There are 4 ways to turn a row about zero (a turn may also mirror it). The second row of each pair is the first, turned, with some noise.
(in the rows, 128 means zero)
Known pairs, each followed by its turn:
[119 122 120 113]
[131 141 144 132]
J_339

[ 91 128 130 141]
[123 113 155 146]
J_706

[ 58 104 102 112]
[162 177 168  98]
J_339

[ 96 113  88 105]
[ 88 125 150  86]
J_77

[134  69 151 106]
[150 185 154 120]
J_706

[157  98 131 121]
[115 119  93 111]
J_569

[142 154 108 128]
[129 146 158 140]
J_77

[149 168 106 134]
[ 96 132 168 111]
J_569

[104  94  64 102]
[101 115 165  60]
J_77

[104 117 104 164]
[ 85 118 158 137]
J_706

[123 125  93 151]
[ 88 124 129 131]
J_706

[124  49  69 108]
[175  86  92  60]
J_569

[136 207 134 111]
[104 158 162 194]
J_77

[154 142 105 144]
[148 104 113 149]
J_339

[ 66 148 139  95]
[121 196 137 113]
J_339

[133 127 142 121]
[143 130 126 123]
J_706

[177 169 176 115]
[ 68 116  91 165]
J_339

[126 159 162  72]
[102  82 137 178]
J_569

[ 87  49 147 122]
[110  86  73  73]
J_77

[ 87 134 135 139]
[159 137 139 151]
J_569

New pairs. What belongs after each?
[140 119 122 120]
[123 143 119 123]
J_706

[198 103 123 129]
[ 77 131  89  90]
J_569

[125 129 101 116]
[133 109 144 107]
J_569

[111 108 131 119]
[115 116 116 111]
J_77

[193  95 205 138]
[ 71 152  47 158]
J_569

[130 156 185 106]
[ 99 119 126 188]
J_569

[159 135  96 174]
[ 76 116 113  96]
J_706

[156 105  98 105]
[145 104 164 107]
J_77

[153 133  93 169]
[117 164 139  81]
J_569

[ 70 117 148 103]
[114 179 150  92]
J_339

[123  80 132 125]
[123 166 155 123]
J_706

[140 116 111 143]
[144 107 132 128]
J_339

[131 154 147 139]
[139  99 125 115]
J_706

[150 134 125 106]
[132 110 153 145]
J_77

[105  87  93  78]
[142 150 199 137]
J_339

[ 93 126 147  74]
[ 96 179 161 128]
J_339

[109 141 127 163]
[148 131  98 107]
J_339

[123 182 123 113]
[139  88  96 148]
J_706

[133 163 130 104]
[147 113  95 140]
J_706

[147 141 105 101]
[128 120 169 131]
J_77

[130 145 109 131]
[148 133 119 142]
J_339

[111 115 104 111]
[115 146 127 154]
J_706

[134  82 132 106]
[133  82 123 106]
J_77

[120 141  94 129]
[139 123 155 105]
J_569

[124 146 131 131]
[122 141 127 139]
J_77

[102 175 121 133]
[143 167  92 138]
J_339

[137 113 131 135]
[143 122 126 120]
J_77

[158 125 152 119]
[151 139 115 100]
J_706

[112 118 106  55]
[140  49 134 124]
J_569

[ 72 131 118 126]
[122 112 158 174]
J_706

[124  71  94 103]
[153 116 196 124]
J_339

[140 171 136 158]
[128 123  72 135]
J_339

[119 134 106 139]
[124 149 140 116]
J_77

[131  72  66 112]
[158  97 107  56]
J_569

[179 117 138 156]
[187 122 125 133]
J_77

[123 103 134 132]
[126 147 148 123]
J_706

[158 142 207 103]
[ 69 123  94 193]
J_569

[114 117 198 141]
[177 116 172 101]
J_706

[125 177 124 144]
[123  82 110 130]
J_706

[ 99 128  71 121]
[183 155 148 137]
J_339

[147 144 193 141]
[ 92 156 108 180]
J_569

[147 164 169 139]
[161  89 118 100]
J_706

[126 127 187 103]
[119  89  97 166]
J_77

[ 90 130 128  62]
[165 145 123 191]
J_706

[142 144 135 126]
[120 125 113 143]
J_339

[142 121 117 168]
[126 170 124 103]
J_569

[118 150  93 105]
[131 103 164 115]
J_569

[ 85 104 109 145]
[103 130 169 155]
J_706

